All rows are made from the same 11 directions, up to rounding. Whole rows:
In the rows, 128 means zero.
[[139 100 146 159 140 143 184  97 110 192  93  93 175 146  99 129 147 175
  144 144 175  97 141  96]
 [132 161 140 133 154 124 129 116 158  90  99 186 151  99 149 159 168  80
   93  95  72 174 118 158]
 [202 136 170 138 137  82 194 117 148 149  85 146  79 137 106 141 176 108
   81 109  69 143 113 155]
 [148 155  76 129  77 104 113 179 102 111 192 142  94 145 133 112 130 108
  119 170  97  85 117 142]
 [134  81 131 130 185 153 125  97 151  99  88 118 102 117 108 114  81 176
  111 166 163 121 139 112]
 [128 115 144 128  52 116 171  72 164 113  89 125 158 133 120 143 186 141
  143  90  77 143 135 159]
 [117 152 141 164 203 185 125 105 125 170 135 131 144 127 111 130 110 148
  149 166 131 106 139  38]
 [145 127  98 105 181 151 111 143 145  89 157 182 153 174 127 113 168  85
   78 157 130 102 121 132]
 [ 78 110 152  97 142 156 106 113 130 184 155  96 164 165 125 113 116 134
  175  95 182 132 141  75]
 [151 117 103 131 120 120 130 134  54 167 155 120 227 153 153 165 178  99
  165 123 170  69 122 142]
 [140 162  87 148 165 163 116 219  85 117 161 146 171 152 133 136 152  91
   89 169 171 112  98 151]
 [108 206 187 151 146 128 149 127 111 183 124 150 129  84 144 123 167  95
  138  75  83 164 152  95]
 [ 82 132 105 131 118 128 127 165 171 140 136 136 135 148 113 111  99 136
   92 141 158 171 112 117]]

The start of a row, then its end:
[164  64 185  85 138 138 150 103 138 149  94  66 113 185 102 139 145 142
 149  81 165 135] -> [115 150]
[119 148 158  96 145  91  90 104 123 157 168 141  64 104 152 108  93 101
 157  93  89 129] -> [153  83]
[ 93 128 136 129 135 155 121  83 175 146 132 133 147 145 114 133 118 142
 152 125 106 141] -> [133  71]
[ 51 129 101 125  89 126 118 150 103 140 154 122 157 103 140  55 109 160
 130 141 202 115] -> [177 113]
[123 102 142  95 130 187 118 102 139  54 112 119 135 142 122  96 170 141
 132 121 137 111] -> [153 157]
[ 70 182 135 111 107 100 120 153 123 154 163 174 154 107 159  84 162  79
 109  81 125 159] -> [159 123]
[ 87 117 160 117 107 102 153  48 190 177 111 142 141 132 117 114 133 143
 144  87  97 156] -> [156  74]
[154 161 136 137  81 135 169 151 150 114 131 134  90 157 100 107 184 123
  99 135  70 130] -> [119 148]
[130  76  95 113 118 136  93  97 108 111 140 102 175 142 143 166 104 142
 181 139 158  89] -> [120 132]
[159 167 114 141 127 106 130 112  89 123 155 175 143 105 154 134 177  88
 133 136  69  79] -> [146 125]
[119 106 130 107 190 101  98 155 137 125 114 137 106 109 143 131  67 113
  90 117 182 171] -> [114 142]
[144 109 114 147  89 145 153  91 146 142 116 112 192 171 111 185 163 139
 164 131 101 115] -> [ 99 125]
[105 163 130 137  97  96 112 105 180 161 156 144  79 121 126 150  81 121
 152 117  42 166] -> [113  72]
[150 114  89 179 112 142 172 132 110 128 101 120 178 132 107 143 146 168
 114 188 152  90] -> [120 139]
[118 142 130 100 112 119  97 182 112 152 194  97  34 150 118  71  77 132
 137 142 143 114] -> [134  99]
[152 150  79 165  82  83 167 113 141 122 138 181 126 120 120 118 155 131
  92 181  63  90] -> [136 124]
[160 114  96 154 127  98 124 129  49 160 151 106 128 102 142 136  92 152
 164 175 157  52] -> [140 111]
[161 165 189 117 115 174 134 147 114 106 122  93  81 139 120 138 181 107
 155  81  75 145] -> [116 158]
[193  86 146 115 185 138 128 117  92 134 108 103 155 157 131 183 146 110
 146 116 158 100] -> [101 153]
[136 122 128 141  86 158 138  89 133  92 109 110 142 124 121 148 153 154
 164 132  88 111] -> [131 139]
[147 114 141 146 169 137 147 172  95 190 117  84 139 151 110 147 105 141
 126 138 200 131] -> [101 120]
[117 119 120 110  67 104 157 171 119 107 122 120 120 133 124  71 162 136
  85 119 168 132] -> [145 191]
[131 138 125 145 127 130 119 154 111 171 137 104 168 143 135 194 114 110
 160 112 137 150] -> [ 83 125]
[113 145 125 122 164  69 128 145 101 144 124 183 156  80 169 108 137  84
  80 102 160 144] -> [152 148]
[193  84 147  75 148 147  92 125 104  87 142  87  91 174 131 157 137 105
 164 108 126  94] -> [104 167]
[176  92 155  57  85  90 118 136 132 115 153  93  50 182 124 117 142 102
 139  81 109 122] -> [113 177]
[172 117 112 173 128 143 155 130 117 130 104 102 122 133 103 167 113 164
 134 178 119 104] -> [100 128]
[127  93 125  95  98  94 152 123 147 142 132 129 129 168 116  91 151 130
 103 116 154 121] -> [139 144]
[ 92 132 153  90 190 141  88 105 163  87 116 172 131 102 153 113 126  92
 106  86 126 173] -> [147 128]
[147 110 107 147 129 104 146  95 137 161 129 137 148 143 118 152 118 140
 134 155 116 101] -> [120  98]
[131 105 116 139 169 103 118  74 126 106  95 160 147  72 152 146 100 136
 124 138 127 119] -> [148 124]
[125 127 128 134 170 124  96 108 125 140 141 129  89 101 134 132  63 141
 149 149 121 118] -> [135  79]
[144 135 157 162 195  85 149  91 128 190  82 153 150  81 143 184 103 114
 123 105 118 162] -> [119  99]
[136 122 172 116 127 171 141 160 120 123 103  75 111 149 109 124 148 139
 135  98 159 154] -> [115 160]
[116 155 117 141  84  99 130 167  52 186 158 112 196 116 162 152 154  99
 167  97 161 115] -> [126 145]
[116 141 133 154 130 133 130 110  89 155 133 115 124  89 133 111 108 159
 162 147 135  94] -> [161  88]
[137 150 165 120 133 180 110  94 111  58 113 123  95  86 140 114 160 131
 162 110  75 112] -> [161 141]
[166 129 161 133 124 118 151  91  91 155 118 113 127 119 132 141 163 127
 165 107 102  93] -> [144 123]
[135 118 144 127 135 169 120 139 124 143 136  78 107 159 106 138 107 150
 162 136 143 123] -> [111 107]
[124 152 101 163 112 158 105 165  72  78 126 111 132  72 149 139 109 145
 147 160 138 111] -> [129 159]
[175  93  76 120 172 143 123 157 116  60 130 155 136 157 121 113 145 122
  67 194 168  76] -> [118 172]
[156 174 131 160 137 125 106 127 136 108 132 139  59  86 135 175  85 118
 145 143  34 146] -> [101 111]
[134  99 112 101  56  56 150  98 111 122 132 142 136 118 147  94 163 126
 124 108 126  94] -> [164 169]
[ 89 159 117 153 175 144 114 181 142 139 125 146 134 107 128 126  85 123
  87 145 164 179] -> [112 112]
[117 138 151 132 176  89 133 135 113 141  84 160 165  69 165 148 130  92
  94  78 159 181] -> [132 161]
[123 164 112 153 180 137 119 173  97 166 172 141  86 119 119  80  88 136
 106 190 153  93] -> [145  66]
[ 94 154 115 181 159 168 137  78 133 109  96 168 190  70 135 131 138 154
 130 161 111 118] -> [162  88]
[129 141 102 174  84 102 162 116 110 126 109 140 138  81 130 121 131 160
 122 162 110 105] -> [148 134]
[ 99 131 135 129 117 118 142 126 145 178 145 119 102 141 107  84 105 154
 126 139 143 127] -> [147  78]
[143  77 161  86  85 138 121  90 159  78 101  75  66 144 111 124 116 162
 160  98 109 138] -> [128 162]
[101 103 107 111 176 155 110  73 143 102 137 169 171 131 132  87 138 138
 120 158 151  83] -> [173  87]
[132 152 193  92 210 138 123 142 116 143 120 152 125 124 146 106 172  70
 100  64 147 160] -> [145 135]
[ 81 162 114 138 147  98  90 166 100 164 161 140 115  76 159 114  59 117
 131 130 158 149] -> [139  95]
[100 147  80 120 100  97  90 149 161  80 159 172  95 107 145 114  89 111
  98 149  92 148] -> [123 138]
[122 108  94  89 124  94  89  75 148  93 169 178 119 128 150 105 119 108
 131 139  92  87] -> [156 109]
[126 138 133 137  80 139 147  98 160 155 137 119 152 168 110 158 159 129
 163 114  74 132] -> [110 103]
[123 154 165 146 162 153 126 109 118 169 134 109  88 109 118 118 100 149
 163 133 110 121] -> [146  62]
[119 127 124 109 105 130 107 186 166 118 141 103  88 165 115 146  91 117
 114 114 131 187] -> [ 77 154]
[ 86 166 113 162  77 141 138 168 100 142 136 113 154 101 132 113 131 147
 139 136 146 136] -> [137 131]
[152  99 149 100 156 121 115 110 177 132 107 124 143 173 127 204 126  90
 133  78 107 182] -> [ 71 147]
[110 157 113 123 138 160 130 194 166 124 155 149 129 183 104 104 150 103
  73 144 138 158] -> [102 128]
[168 116  97 121  95 116 145 142  97  72 143 136  77 127 119  63 155 148
  95 183 125  54] -> [160 165]
[100 108 125 129 140 132 111  94 184  82  98 135  74  91 117 108  61 172
 112 151 115 157] -> [141 111]
[129 121 172 145 104 110 168  74 111 138  64 112 151  72 140 140 157 151
 153  81 118 141] -> [158 151]
[ 83 138 113 142 163 168 118 111 179 107 124 160 137 123 113 103 107 148
 103 163 126 144] -> [141  82]
